The rows of a group lie close to one hidden flat surface of 10 dimensions, which may be shifted away from zero. Surfaces can cross.
In the rows, zero is written as 128.
Some rows, each with its group after it:
[121 171 110 118  81 163 132 151 129  77 107  97 149 152 127 146 136] : J_967
[ 88 139 153 100 119 126  97 135 143 137  92 164 156 108 129 180 113] : J_967
[147 140 137 171 149 112 165 137 124 137 119 144  96 139 111 135 144] : J_273
[133 110 120 149 128 149 109 140 102 197 144 117 121 158  73 131 117] : J_94
[ 69 171 140 180 146 184 163  88 154  44  64 105 146 118 188 127 145] : J_641
[155  82 146 134 129 129 141 120 127 109 157  86 117 145 133  55 113] : J_94
[120 166 137 116 108 132 197 143 108 128 144 147  70 161 209 154  15] : J_641
[162 138 128 135 166 100 101 132 145 124 179 126 130 115 124  98 174] : J_937
[140 143 130 160 146  73 133  72 145 133 150 143  86 117 136 133 135] : J_580
[168  64 200  72 136  90 124 171 138 114 165 150 118 104 181  67 108] : J_967
[144 153 133 149 133 124 128 115 149 163 102 165 141 116 100 181 161] : J_273
[133 116  59  71 101  70 122 162  80 168 139 177  41 118 150 184 114] : J_813
[ 41 162 107 107 154 116 155 124 127 124  94 155 158 138 128 130  43] : J_94
[120 145 154 182 204  79 144  82 140 184 122 193 144  93  89 165 132] : J_273
[ 99  95 133 159 155  94 109 119 115 162 110 161  50 111 136 149 143] : J_273
[165 154 182  93 141 154  80 165 133 130 203 137 140 104 196 145 119] : J_94
[105 104 129 133 176 144 125 107 149 125 122 134 120 115 180  71 133] : J_967
[113 146 143 126  87 160 162 151 127 142  59 157 146 139 115 192 104] : J_813
[128 100 172 119 158 131 140 186 146  62 106 137  97 108 202  63 170] : J_813
[171  89 120 134 152  85 175  99  85 108 169 128 119  92 130 112 142] : J_937
[ 79 170 150  61  44 122 101 146 182  29  94  91 136 158 173 116  82] : J_580
[151  88 114 119 124  86 168 121  88 108 144 133  79 108 151 124 118] : J_580
[114 138 115 123 140 117 122  92 149  99 129 127 133 108 155 114 140] : J_967
[131 111 150 115  75 106  98 138  98 122 135 108 126 122  89 174 120] : J_641
[130 152 111 124  85 167 142 122 143 120 107 101 127 164 138 136 114] : J_813
[134 129 130 131 111 134 149  98 140 164 110 137 145 144 104 147  97] : J_94
[141 123 187 181 165 128 138 151 103 107 157 118 104 120 138 110 135] : J_273
[160  96 170 113 138 129 123 179 109 147 183 108 164 149  85  74  99] : J_967
[129 149 148 127 149 144 150 111 136 139 149 132 189 130 122 118  85] : J_94
[133 125 158 190 141 177 134  82 154 135 112  99 151 139 120 110 143] : J_641
[114 123 184 168 158 125 188 197 105  60  91 154  45 116 212 110 138] : J_641
[105 105 159  91  84 159 110 115  79  99 132  96 225  95 105 176  80] : J_580
[109 159 116 121  83 166 160 112 154 128  76 134 124 156 155 162  94] : J_813
[148 148 113 113 104 111  92 102 179  82 136  94 165 133 102  97 186] : J_641
[111 111 172 146 136  75 140 173  77 127 141 141  91 129  98 137  88] : J_94
[109 128 120  57 144 113 100 190 108 101 137 158 176  90 136 138 135] : J_580
[157 120 105 121 119 132 130 138 118  99 138 105 125 124 131 108 172] : J_279
[ 84 118 192 176 127 129  88  72 146  95 141  64 162 140  95  91  97] : J_94
[107 144 116 138 108 163  93 135 142 183 105 128 105 164 111 159 122] : J_279
[ 92 127  83  68 107 149  70 138 114 158 113 164  80  98 200 197 128] : J_273
[142 135 158 172 104 146 124  99 113 168 145 105 116 146  96 169 102] : J_279
[157 145 110  92 107 140 123 134 143 121 126 136 179 118 118 153 159] : J_641
[ 81  86 125 168 130 106 135 141  84 159  86 138  55 136  98 146 121] : J_813
[192 145 173 149 119 189 159 184 124 143 147 127 128 157 142 132 128] : J_813
[116  86 180 156 106 147 113 137 129 121 107 104  89 136 140 115 133] : J_279
[168  84 126 105 139 127  85 111 152  98 172  94 129 103 163  61 192] : J_94
[160 105 141 137 168 116 104 189 113 177 152 158  96 120 109 118 173] : J_279
[153 126 164 120 130 134 115 146 136 136 173 113 129 145 142  94 102] : J_937
[116 145 181 124 126 102 157 108 114 138 159 143 164 129 127 156  19] : J_94
[ 81 162  28 148 184  85 121 105 130  66 125 105  98 124 124  69 200] : J_580
[137 133  94 138 161 110 106 152 120 152 149 138  97 128 112 117 171] : J_937
[140  64 140 138  82 170  68 159 137 149  92  85 119 151  77 107 199] : J_279
[145  70 178 104 131 185 156 153 115 125  93 165 137  84 208 139 126] : J_580
[118 115 110 109 137 127 107 145 152  94 127 109 101 135 169  64 159] : J_279
[ 98 150  57 103 154 121 151 133 114 122  99 158 144 112 128 140 138] : J_813
[137 104 188 103  83 104 102 153 131 109 140 114 129 134 124 126 108] : J_580
[113 134 119 120 144 125  88 151 140 139 156 111 102 151 140  83 125] : J_937
[124  99 124 104 153 103 126 168 116 108 133 147 100 107 158  93 144] : J_937
[161 147 104 153 140 134 157 131 100 135 127 143 148 108  97 174 178] : J_580
[131 128  89 111  85 152 153 126 168 125  60 138  91 150 164 126 149] : J_813
[114 159 130 177 169 146 122 141 155 121 119 126 100 147 137  99 169] : J_279
[151 152 195 160 149 169 147 145 126 135 147 132 167 126 135 147 101] : J_813
[110 133 112 138 107 121 142 134 102 118 102 136  83 128 136 169 125] : J_641
[147 135  45  74 130 108 104 116 131 153 137 167 119  95 146 162 180] : J_94
[180 164 120 143 135 160 185 134 111 149 152 143 154 135 131 159 116] : J_580
[153 143 144 133 101 165 139 125 148 102 111 120 123 128 169 144 149] : J_967
[ 99 225  86 113 125 140 132  93 169 107 116 143 147 136 169 166 104] : J_937
[165  91 155  89 132 163  94 137 138 186 183 125 143 129 159  99  98] : J_94
[159 116 192 147  90 145 148 153 123 133 130 117  97 157 142 136  97] : J_641
[176 156 135 141 116 163 175 188 124 106 137 110 121 167 136 101 141] : J_641
[144 152 111 139 144 144 108 161 104 143 184  92 159 158  74 100 131] : J_937
[115 106 151 126 104 182 119 130 107 134 128 107 118 132 164 136  92] : J_967
[127  57 177 104 111 105 138 125 105 161 138 152  75 113 175 131  59] : J_937
[ 88 142 127 151 134  92  96 110 117  90 132 109 123 114 100 142 144] : J_94
[139 107 127  93 105 109 134 152 131 107 120 137  77 124 178 115 129] : J_967
[134 112 147 158 136  76 159 153 127  89 114 132  69 131 126  98 154] : J_273
[ 82 146  72 145 174  97  86  95  90 117 155 117 152  96  81 149 158] : J_273
[151 111 106 143 102 154  98 117  96 145 137  87 169 130  50 152 174] : J_279
[ 90  63 119 123  84 159 126 104  93 122 113  78  79 147 160 103  72] : J_580
[172 199 163 140 102 164 148 125 179 119 113 139 162 140 144 179 144] : J_937
[108 169 129 167 144 143 111 101 119  96 165  84 140 134 128 124 125] : J_813
[136 156  95  91 172 116 126 138 112 187 144 209 161  82 133 197 128] : J_273
[164 129 146 140  95 132 155 114 124  98 154  87 127 152 131 110 108] : J_937
[148 100 158 103 114 103 112 140 113 140 164 128 142 118 111 126  99] : J_273
[160 115 122  87 132 136 117 116 135 159 164 134 186 113 121 123 120] : J_813
[154  77 131 135 108 131  79 180  68 163 161 105  85 128  87 142 169] : J_273
[ 91 137 104 128 116 118 142 112 116 105 101 138  95 122 161 155 108] : J_641
[148 120 118 150 104 114 131  99  95 126 158 101 107 128 108 156 129] : J_279
[ 96 114 118 120 148 115 101 177 123 168  82 169 118 120  85 150 160] : J_967
[130 139  66 111 156  96 125 156 111 111 163 122  98 129 131  88 156] : J_937
[164 147 172 173 193 130 139 143 131 134 183 130 129 125 137  88 135] : J_279
[168 163 141 190 139 111 153 100 119 108 152 121 104 117 122 161 162] : J_279
[109  90 148 102 121  86  88 144 120 129 136 123 129 123 101 106 113] : J_967
[145 157  95 140 150 123 159 175  77 117 143 135 127 125 104 149 145] : J_641
[127 112 152 126 170 124  90 131 121 186 159 154 148 106 116 138 118] : J_580
[131 120 143 133 119 116 105 159 136 100 118 111 142 130  92 109 173] : J_967
[119 110 129 146 123 132 103 148 117 107 103 105 154 118  70 129 188] : J_813
[108 116 144 121 145 142  82 111 121 164 145 144 129 102 152 155 112] : J_273
[149  77 193 151 136 140 159 172  60 125 131 140 125  94 129 155 119] : J_279
[153 121 140 200 156 139 157  25  94 143 155 111 172  89  95 168 132] : J_580
[166 123 158 135  96 162 128 114 123 101 148  97 130 123 156 138 138] : J_967
[130 158 149  74 134  93  78 143 180 133 163 162 109 122 191 123 111] : J_937
[ 98 120 123 163 145  83 122 104 111 102 138 103  96 130 105 104 121] : J_273
[139 168 153 128 100 133 167 151 156  85  98 145  93 139 189 145 126] : J_641

New rows, each followed by its group:
[124 117  97 144 135 145 132 185  93  91 123  91 107 148 106  89 174] : J_813
[194 139 119 105  96 126  98  88 138 138 197 113 125 112 159 157 143] : J_94
[  5 189 109 138 156  98  86  80 123  66 123 106 164 117 116 144  83] : J_94
[150  99 133 104 129 123 101 181  50 122 212  97 122 117 121 118 105] : J_273
[126 122  83 124  95 145 157 123  63 130 152  89 128 150  98 143  82] : J_580
[128 179 105 158 141 110 150 144 152  66  84 141 102 118 141 139 214] : J_641
[ 64 111 178 166 152 142  83 134 124 131  93 130 130 112 114 140 132] : J_279
[149 122 145 107 170 144 150 180 114 124 132 159 190 100 124 111 148] : J_813
[172 141 150 112 116 151 160 138 110 144 158 145 153 120 155 166  92] : J_279
[113 130 113 125 134 101 183 145 103 128 123 141 112 148 120 114  75] : J_94
[157 120 161 153 121 145  83  94 157 128 147  96 167 119  97 128 168] : J_813
[ 38 107 136 121  94 120  67  91 137 132  67 130 105 117 137 174 101] : J_967
[125 140  83 130 124 105 131 102 135  87 150  82 117 151 123  80 134] : J_967
[ 73 155 182 124 135 132 153 177 112  68  84 155 154 104 155 167  96] : J_813
[ 87 117 111 105 150 111 114 130 134 114 126 129 135 126 132  86 109] : J_967
[145  82 130 116 137 138 123 140  71 140 201  86 132 133 125  82  85] : J_967
[137 131 172 180 145 175 152 146  90 120 141 104 157 131 111 131 117] : J_641
[103 100 103 106 105 192 155 146 127  58  79  86 117 138 194  70 143] : J_641
[101 121 189 143 137 143 140 110 141 146  86 159 176 110 120 162  95] : J_813
[ 98 150 131 119 153 122 108 111 130 104 134 137 169  94 135 145 136] : J_279
[127 166 133 150 115 150 199 135 151 108  80 131 126 169 140 117  98] : J_94
[110 134  94  88 103 144 138 134 141 103  87 130 148 127 139 124 134] : J_813
[105 141 139 144 129 156 148 109 142 123 104 125 125 142 150 124  99] : J_813
[120 165  80  90 121 158 133 123 137 172 125 156 133 146 155 157  92] : J_94
[ 78 122 166 118 101 133 119 133 166  39  58 115 131 117 169 110 147] : J_813
[176 140 157 160 163 113 135 145 132 133 165 144 112 117 134 121 167] : J_279
[127 101 145 130  84 102  98  75 129  97 132  98 112 112 130 147 134] : J_279
[ 89 137  47  78 188 143 110 202 120 166 106 194  92 111 178 118 162] : J_580
[120 139 121  94 134 120  57  92 111 135 219 100 153 106 145 138  94] : J_94
[152 163 114  87 189 132 187 203 101 123 135 204 162  89 172 148 132] : J_813
[171 137 100 118 100  87 144 115 116 123 166 121  93 137 127 140 126] : J_937
[108  79 167 143 102 153 124 137  80 146 122 111 117 129 118 145  85] : J_279
[104 186 136 161 141 162 145  85 164 113  87 140 174 120 141 164 129] : J_813
[119 157 114 141 152 175 142 181 144  90  73 145 141 120 148 126 204] : J_279
[116 123 151 198 130 175 148 104 148 137  90  99 103 165 126 104 130] : J_813
[153 115 128 158 144 149 154 194  75 161 131 138 111 143  86 137 148] : J_813
[114  61 156  91 110  76 107 145  71 143 156 135 105 105 119 138  69] : J_937
[139  88 151 101 125 134 141 202 120 150 117 153  87 143 151  92 118] : J_967
[150 122 138  99 106 131 117 120 153 138 130 143 133 116 153 143 128] : J_813
[120 181  99  69 155  83 128 160 152 114 154 171 119 126 180 114 100] : J_580
[147 125  64  86  55 129 133 165 125 106  95 114  88 154 130 138 164] : J_641
[165 215 126 210 114 160 145  85 154 191 153 117  93 187 109 183 105] : J_279
[ 80  98 143 104  76  94  67 166 107  81 118  76 138 143  65 111 125] : J_967
[103  95 150 156 156 165  67 121 129 179 115 146  86 100 159 154 163] : J_273
[137  88  88 107 141 112 125 142 109 184 139 140 113 139  96 101 129] : J_273
[ 81 141 144  67 128 150  66 138 143 167 142 156 133 120 191 153  59] : J_94
[134 135  84 166 125 174 122  87 153 125  91  92 149 140  91 117 207] : J_641
[146 138 120  61  79 147 146 224 112  65 113 125 121 140 172 124 129] : J_813
[114 153 144 124  99 142 156 125 149 111  68 166 112 119 176 182 118] : J_937
[175  69 145  79 114  67 129 127 105 174 169 171 104  96 132 150  99] : J_94
[126 138 104 142  99 100 120 133 133 148 125 107 113 174  57 120 126] : J_967
[181 109 158 102  98 146 180 184 101 122 135 142 127 130 157 136 107] : J_580
[106  55 193 137  41 168  66 151  87  97 117  49  94 139 123 137 119] : J_967
[108  84 119 120  78 173 174 149 139 154  28 137 125 169 104 119 110] : J_813
[173 123 127 111 159  95  91 150 125 192 189 160 129 113 102 136 145] : J_279
[157 125 131 105 132  90 129 138 118 132 155 164 102  99 154 155 135] : J_279
[147 102 119 143 125 108 125 139 121  63 149  76  72 139 152  59 174] : J_94
[137 147 141 189 149 105 158 123  90 117 132 144  84 108 127 177 147] : J_279
[150 115 131 136 143 102  86 112 164 105 126 140  85  96 164 118 218] : J_813
[149  56 145  67  69 157 151 144 158 164  83 145 107 155 170  91  86] : J_813
[120  94 161 123 115 128 105 136 131 118 157  83 114 157 134  66  85] : J_580
[147 121 137 136 118 152 126 134 115 129 141 113 127 131 132 128 135] : J_967
[178 129 154 140 163 178 149 205 118 151 154 132 138 145 130  88 146] : J_94
[141  98 118 134 155 110 117  96 141 161 131 147 113 111 127 112 151] : J_641
[102 133  79 158 122 142 143 145  69 150 119 104 117 158  61 149 118] : J_813
[135 131 123 139 135 158 151 144 122 129 122 120 137 144 123 106 129] : J_813
[187 110 195 143 141 137 119 193 151 180 128 177  82 131 142 135 169] : J_279
[105 170  91 206 203 120 126 151  94 132 123 137 108 120  79 145 200] : J_279
[104 151 110 162 169 143 127 114 121 166  95 168 130 104 121 177 159] : J_937
[116 119 152 145 131 136 147  84 134 152 132 112 184 145  84 113  71] : J_94
[117 149 179 119 159 180 124 168 139 149 117 152 219 120 118 136 108] : J_967
[114 115 148 105 123 190  80  76 166 174 158  96 186 144 146  92  68] : J_94
[144 139 167 113 163 111 177 197  74 107 171 160 125 111 168 128  79] : J_641
[ 91 104 147  89 177 116  69 184  88 171 181 153 137 106 127 121  85] : J_94
[136  95 192 181 122 110 114 107 117 110 129 111 104 107 119 144 150] : J_279
[114  97 137 105 110 127  92 122 163 106  98 124 116 118 156 108 154] : J_273
[212 149 165 160  86 127 146 102 149 127 145 127 115 125 133 180 161] : J_279
[123 103 110  90 174 118 142 171 139  96 146 143  72 127 223  33 131] : J_937
[ 52 130 164 125 134 129  84 139 105 129 155 102 111 149 140 115  42] : J_94
[114 110 122 152 148 123 142  75 123 149 122 143  91 108 161 135 113] : J_937
[ 90 152 139 170 161 169 111 115 148 103 100 129  94 114 199 132 161] : J_273
[119 123 159 131 125 126  58 132 108 148 186 102 124 126 121 142 110] : J_94
[ 93 139 131  64 142  94 119 119 138 138 143 174 156 101 164 143  53] : J_967
[123 121  98 129 133 133 156 193  62 155 112 148 137 133  66 160 135] : J_813
[ 96  98 150 127 166 111 111 143 110  87 142 115 130 109 144  80 133] : J_813
[126 152 147 121  82 160 101 139 112  34 147  53 194 128 110 126 146] : J_967
[143 139 172 169 114 160 115 148 152 110  89 133  87 123 165 162 191] : J_273
[126 148  97  93 105 132 131 171 121 144 121 148  96 152 147 148 112] : J_580
[131 123 112 137 164  72 135  96 156 152 130 168  67 117 163 112 138] : J_641
[ 90 110 145 166  91 136  97 104 127 104 100  79 111 149  96 127 130] : J_813
[134  94 128  99 129  58 108 111 126 137 163 140 101 112 124 113 115] : J_967
[142 147 150 159 129 157  88  91 160 160 170  89 160 157  95 116 120] : J_279
[ 96 140 113 113 120 122  66 103 131 125 151 109 116 120 145 138 127] : J_94
[189  81 147 148 129 103 116 136 103 168 171 127 101 119  91 128 159] : J_967
[117 122 149  67  59 130 104 191 105  63 105 126 126 109 165 174 129] : J_967
[156 158 126 144 138 198 114 162 123 122 138 115 156 124 139 137 182] : J_273
[129 121 185 123 104 153  98 131 130  90 139  98 181 112 125 135 129] : J_967
[156 102 162 129 192 129 107 187  78 149 184 159 139  81 133 130 158] : J_273
[ 91 120 186 171 161 110  84  94 101 172 143 158  83  86 155 202  96] : J_273
[149  81 152 115 139 113  60 113 156 113 146 117 140  86 138  94 201] : J_94
[103 135 119 168 142  99 134 152  82  89 124 115  93 120 108 138 155] : J_641
[120 121 139 133 131 189 126 178 109 142 101 134 140 129 129 144 142] : J_967
[ 98 124  91  94 145 166 165 137 118  78 101 126 138 110 200  98 120] : J_641
[149 132 139 167 168 147 159 148  98 111 153 121 128 118 126 114 147] : J_279
[126 174 142 161 225 123 167 146 130 101 134 182 143  87 174 122 159] : J_273
[ 82  70  70  87 136  90 128 151  78 140 108 145  89 119 114 110 111] : J_813
[149  75 164 120  78 105 150 115 148 120 114 113  64 151 166  96  95] : J_94
[130 118 130 104 137 132 170 196  80 154 116 176 117 125 133 158  93] : J_813
[ 85  90 119 155 144 141 130  86 122 125 108 107  92 128 155  95 113] : J_641
[ 96 122 117 127 116 139 112 106 161  82 110  89 103 146 165  75 131] : J_94
[165 192 125 122 160 151 182 170 123 105 146 160 158 116 166 146 136] : J_273
[ 87 129 106 133  82 128 120 151 121  91  33 126 148 128  62 178 185] : J_813
[ 89 181 130  79 103 109 125  95 128  70 149 122 182 112 164 166  52] : J_641
[108 123 177 165 189 134 111  93 197 180 112 146 175 135  98  77 120] : J_967
[138 116 125  82 132 181  85 166 155 133 103 158 141  94 190 140 188] : J_273
[113 145 107 128 120 184  92 120 149 132 106 114 136 128 156 140 157] : J_273
[117 127 111  88  94  76 127 111 112 145 144 145 108 130 123 163  69] : J_273
[139 137 144 108  75 117 121 148 138 100 130 105 132 146 118 137 123] : J_967
[160 139 151 108 106  90 162 136 128  68 176 100 134 141 138  90  90] : J_580
[117 112  91  96 121 133 155 163 110 130  99 147 107 137 138 119 123] : J_813
[139  79  58  31 100 125 126 164 116 134 121 128 170 125 104  92 138] : J_813
[101 107  95 172  86 144  79 128  83 105 112  54 105 145  58 141 186] : J_967
[174 156 121 124 101 136 136 137 157 128 131 123 133 149 119 131 154] : J_641
[139 132 145 124  86 146 136 143 147 104 120  96 117 166 135 100 117] : J_967
[113 139 152 147 123 152 115 126 141 102 124  99 149 142 120 109 127] : J_937
